There are 5 ways to turn a row about zero (a turn may also mirror it). The second row of each pair is the first, turned, with some noise. The first 45 pairs use one turn. New pairs use 2 turns, one after the other, and a turn may come again.
Known pairs, each followed by its turns in order:
[-35   6  24 -22  16 -30  -6  -1]
[-41   5 -21 -22  11  -2  32  -6]	(1)

[-37  17 -32  11  -9 -13  10  55]
[ -9 -22  29 -22 -28 -31  46 -29]	(4)

[-49  -5  16   6  25   4  16  46]
[ -4  -1  21 -30 -39  -2 -37  35]	(0)

[ 39  45   3  54  32  54 -42   3]
[ 49 -80  13  37   1  -5 -26 -38]	(0)

[-26  -6  -8   6  -2 -36   7 -77]
[ 58  20  26  17  19  44 -18 -29]	(4)

[ -5 -19 -54 -29  53 -11 -50  41]
[-22 -46 -52 -21  17 -34 -31  62]	(1)

[-77   6   0  38 -14 -10 -48 -18]
[ -9  18 -32 -66 -62  22  18   5]	(1)

[ 51 -24  -1 -36   4  -9  13  -4]
[-10  -8 -11 -41  32 -38 -23  -1]	(2)

[ -7 -18  24 -19 -51 -19  58 -23]
[  3 -27 -14 -48 -16  64  18  33]	(3)

[-34   9 -14 -10 -15  16  77 -40]
[ 60 -18  11  35  57   2  17  31]	(2)

[-56 -40  19  39 -18   9   7  -8]
[-25 -30   1 -29  51  34 -11 -29]	(3)

[  8 -16  24  50  -2   6 -31  11]
[ -6   8  14  19  56  -1  25 -14]	(3)

[-22 -44 -77 -20 -14 -12   5  15]
[-48 -14  -4 -35 -54 -15  19 -49]	(3)

[  4  19 -50  26 -50  21 -77 -37]
[ 17  33  70  70   8 -37  -2  40]	(4)

[ -5  12  41  -3  -1  39 -73  27]
[ 11  12 -22  78  37   4 -10 -33]	(3)

[ 13 -32  -5  15  -2  77   8 -17]
[ -6 -30  26  29  42  -1  -5 -58]	(2)

[-35 -40  21 -11  26  -5   6 -77]
[27 71 31 11 53 -8 10 -6]	(2)

[ -5  20 -18  -3 -38  32  13  47]
[-38  15   5 -10  -1 -45  44  -1]	(4)

[  9  13   4 -19   6   3 -10  77]
[  2 -39 -11  31   7 -31  38  39]	(1)

[  3  -2 -54 -52  -5  35  30 -49]
[-17   6  27  11  90  15   8 -17]	(4)

[-20  29  -5 -18   2 -30  12  11]
[ -4   3  20 -22 -12  -3 -10 -40]	(4)

[-32  -2 -47 -33 -18 -33  -7 -44]
[-40 -47 -41 -24 -38 -24  -7  13]	(3)

[ -1  33 -12  28 -13 -31   8 -67]
[ 54  16  37 -34   6  36  17  15]	(2)

[-22  -4 -77 -32 -34   2  22 -16]
[-47   1 -42 -48 -60  -9  -9 -13]	(3)

[-28   5 -16  25  46 -33 -28   9]
[-14  38 -17  -6 -31  17  50  -5]	(2)

[ -5 -28  21   8  34   3  29   1]
[-21   8  19  17  -8 -29 -22  25]	(0)

[ -8   2   3 -77  -5 -32 -23  18]
[-54 -33  16 -25  42  -9  28  27]	(1)

[  9 -21 -19 -17  -3  18   1  13]
[-10  -3 -35   8  -8   1  -8   9]	(0)

[  6 -43  23 -11 -10 -26   8   2]
[ -3  50  -6   8  -5 -23   1  12]	(0)

[ -3  17  30   6  77 -11 -41  -5]
[ 40 -36  50  31 -14 -13  19  43]	(0)

[  0  -1 -36 -55 -77  63  -4 -24]
[-28   4 -81  -2  43  75 -15 -16]	(0)

[-34  13  49 -52   2  -8 -17 -23]
[15 30 29  9 12 56 12 44]	(0)

[ 12  -5 -25  10 -14   6  -2  14]
[ -6 -26   7  -7 -11 -10  11  -7]	(2)

[-53  -7   4  10  14 -22  31 -12]
[-42  33 -27   7 -20  19  10 -15]	(1)

[-13 -17  49  -7  13  -1 -77 -28]
[-21 -45  -5  75  38  -1  -6   8]	(3)

[ 15 -77  19   0  -3  32  31 -39]
[  8   0 -50  24  38  62  29  31]	(4)

[ 36 -21 -28  13  -6   2   2  11]
[-12 -24 -15  40   8 -13  11   1]	(4)

[-31  17  -4   5  -1   0  33  27]
[  5 -18 -20  35  -2  12  15  30]	(2)

[-70 -10 -18   7  44  -2  20  30]
[-49  23 -56  17 -32 -14   2  26]	(1)

[ -1  47  45  56   9 -30  20  25]
[ 21   3  74 -13 -30 -15 -14 -42]	(0)

[-22  18 -38 -22   9  14   2  12]
[ -2   8 -16 -10 -30 -17 -31 -24]	(3)

[ 22   4 -10  14 -14  22 -14   3]
[ 33  -9  14  -1  -9  -5 -11   8]	(1)

[ -7  -3  21 -23   2  -6   3 -17]
[  9  24  -1   3  14  -6 -17   9]	(2)

[-11 -39 -22  44  -5 -20 -22   3]
[  7 -26 -30 -10 -42  24 -24  -8]	(1)

[-11   1  21  25  14 -77 -51  -3]
[ 32 -11  24  18 -73  16 -45 -11]	(4)

New pairs. What belongs after each?
[ -4  -2 -31 -22 -56  40   0  39]
[-15  -2  60  26  49  -9  15  22]	(0) (4)

[  1  55  16  25   1  15   6 -11]
[ 29   2  32  -1 -15 -39 -26   8]	(2) (1)

[  6  -9 -25  11  -6 -11  51   2]
[ 28 -34   3 -12  16  -8 -32 -14]	(1) (0)

[-12  -4   7 -14 -21   3 -32  23]
[-23  -1 -14  -4 -13  27  20 -16]	(1) (4)

[ 12  19  -9  18  -6 -26   4  34]
[ -3 -24   5  28  -2 -34  -2  13]	(2) (2)

[ 44  25 -11 -35   2   7 -33 -32]
[-22  47  -5   4 -43  31  12 -19]	(4) (2)

[ 68   0  77  -3  16 -21  12  -3]
[ 19 -13   0 -50 -20  21 -38  81]	(4) (1)

[ -5  -2 -70   4  -9  33 -19 -50]
[ 41  32  -6  37 -57  -9  32  29]	(3) (2)

[ -4  50 -77  62 -26 -24 -77  13]
[ 35 -56  70  15  41 -36 -74  41]	(2) (2)

[ 16 -30 -17   4 -20  10  39  56]
[-28 -22 -70  -9  -3 -24   9  -8]	(0) (3)

[ 18  17 -10   5 -70   6 -22 -77]
[ -4  -7 -21 -23 -22 104   4 -10]	(4) (2)

[ 4  6  7  9  1 12 -3  8]
[11  3 -8  8 11 -6 -1 -1]	(0) (0)

[  6 -66  -4 -15 -27  16  42  11]
[ 19 -42   2 -63  -3  15  36   1]	(0) (0)

[ 44  15 -60 -59 -15  -3  13   2]
[ 75 -15  19 -34 -10  39 -13  16]	(4) (4)

[-12  -5 -39  13 -77  26 -15  13]
[ 32  50 -27  15 -21  30 -54 -23]	(1) (0)

[-47  31  11  -7 -22 -40  11  17]
[ -4   5  -7 -40  35 -13  51 -16]	(1) (4)

[-45 -12  16 -25  -7  10 -77 -13]
[ 37   6  32 -22  39  27  19 -56]	(2) (0)

[ 19  -5   9  67  -9  12 -34  39]
[  9 -48   2  36 -15  60  13  11]	(4) (1)

[-66  12  68 -71 -11 -39  28  26]
[ -38  -46  -32  -17 -103   35   34   -6]	(2) (2)

[ 35  -2  32   7 -14 -24 -61 -31]
[-21 -20  23  -2 -69  32 -10 -24]	(4) (2)

[-25   6  -9  -9 -33 -34  49  39]
[ 27   3 -20 -30   3 -22  64  16]	(1) (4)

[ 26  31  52  -1  20   2 -74  12]
[ 1 66 28  9 19 21 54 35]	(0) (3)

[ -2   7  27  -5 -77 -11  -3  -6]
[  7   8  10  -1   8  74 -15  27]	(1) (3)

[ 37 -10  -2   4  35  -3 -35 -44]
[ 28 -12 -11 -25 -62  -6  20 -12]	(3) (4)

[  7   8   0  11  14  16  -7 -32]
[ 21 -12  11 -18 -20  -1   4  10]	(3) (0)

[-22   9  12  -7 -14  10  15   1]
[ 27  -2 -21   2  10  -1 -11   6]	(4) (2)

[  5  21   4 -21  33  56 -11   0]
[ 24 -30  19  27 -27 -13 -12 -34]	(4) (3)

[-46 -23  35   4  15   8  -1  19]
[-16  32  20   1  28   3  -5 -47]	(3) (2)

[ 54  -1   4 -20 -57   6 -30  77]
[  -2   21   22 -113   11   -2  -10   -2]	(4) (0)

[ 17 -23  -6  -1  15  24   1   5]
[-16 -29  11 -13   1 -11 -16  13]	(2) (3)

[ -6 -11  77   2 -50  -2 -39  -3]
[-16  28  14  29 -65  36 -44 -15]	(2) (2)

[  4  22  40  -5  13 -32   7 -34]
[-37 -30  24  21  25  12  16  19]	(1) (0)

[ 15  77   0 -22  10 -13   4  -5]
[ -5 -23 -69  27  -4  16  14 -21]	(2) (0)

[ 1  0 29 -2 49  6 -6 -7]
[ 39   0 -19  12  -5  20  18 -27]	(2) (2)

[  7  35  32 -12  15 -46   2  -3]
[ 24   2 -33   3  45   6  32 -13]	(1) (2)

[ 12  24   6 -14  49  22  -3 -12]
[  2  -1 -41 -11  47  16   3  14]	(1) (1)

[ 77 -77  11  77 -28   8  32 -41]
[-34  85  36 -74  16 -71  33 -25]	(4) (3)

[-16  34  54   6  15 -11 -22  16]
[ 22  -6  -1 -10 -46 -30 -43   8]	(4) (2)

[ 52  -8 -57   3 -77 -29 -44 -17]
[  6 -49  46   2 -13 -96  -7 -26]	(1) (1)

[ -9 -36 -21  11   2  -6  22 -10]
[-24  -8  -5  24  10 -24 -25  -3]	(4) (0)

[-11  -4  -8  -1  14  34  23  -3]
[ 17   0 -15 -15  -3  22  28   7]	(1) (1)

[-27  22 -16   2  77 -10 -16 -20]
[ 39  -5 -45 -15 -43 -23  42 -10]	(1) (2)

[-27  21  24   0   2 -17   6 -59]
[-19   9 -29 -17   9 -51 -35  15]	(2) (4)

[ 46 -16   5  -3  -4  23  -5  -4]
[ 14 -34  23  -2 -16 -20  16   2]	(4) (4)

[-26  47  20 -23  43 -36  18 -19]
[ -7  39  34  16 -21  25 -63   6]	(0) (0)

[ 14  -2   5  -7   9 -19 -16  15]
[ 19   3  -6  12 -21 -14  -2  10]	(2) (2)

[-3  2 -4 -6 24 31  4  6]
[-11 -22   0  -3  22 -22   8   0]	(2) (0)

[ -7   0 -77  -3  20 -73  -3 -28]
[ 19   0 -37  16  52 -38  26  78]	(0) (2)

[-13 -77   7 -16 -27   6  43  20]
[-28  12 -11  25  44  43 -58  24]	(3) (0)

[ 70 -21  -2  -6 -22   9  12  23]
[ -1 -25   0 -37  49 -19  20 -39]	(0) (0)

[-18  16   6  60  21 -15 -59   5]
[-11   2 -75  -4  28  12 -22 -31]	(3) (1)

[-37 -30   5 -20  27  21   3  30]
[  4   7  19  14 -34 -12  31  45]	(1) (2)

[ 58  15 -36 -26  28  22  -7  52]
[-21 -78  16 -14  11 -16   4 -41]	(4) (3)

[ 23  31 -29   9 -77   2  14  38]
[ -9  46 -31   3   1  80  25 -20]	(4) (1)

[  7 -21  -6  -6 -41  77 -55  27]
[-38 -18 -39  53 -29  25  21  60]	(4) (2)

[-27  15   2   2  31 -28   1  14]
[ -5 -36  -1 -13  18   4 -15 -30]	(3) (1)

[55  2 12 29 -2 14 -2 19]
[-32  -3  -8  -8  30 -19  30  35]	(0) (3)

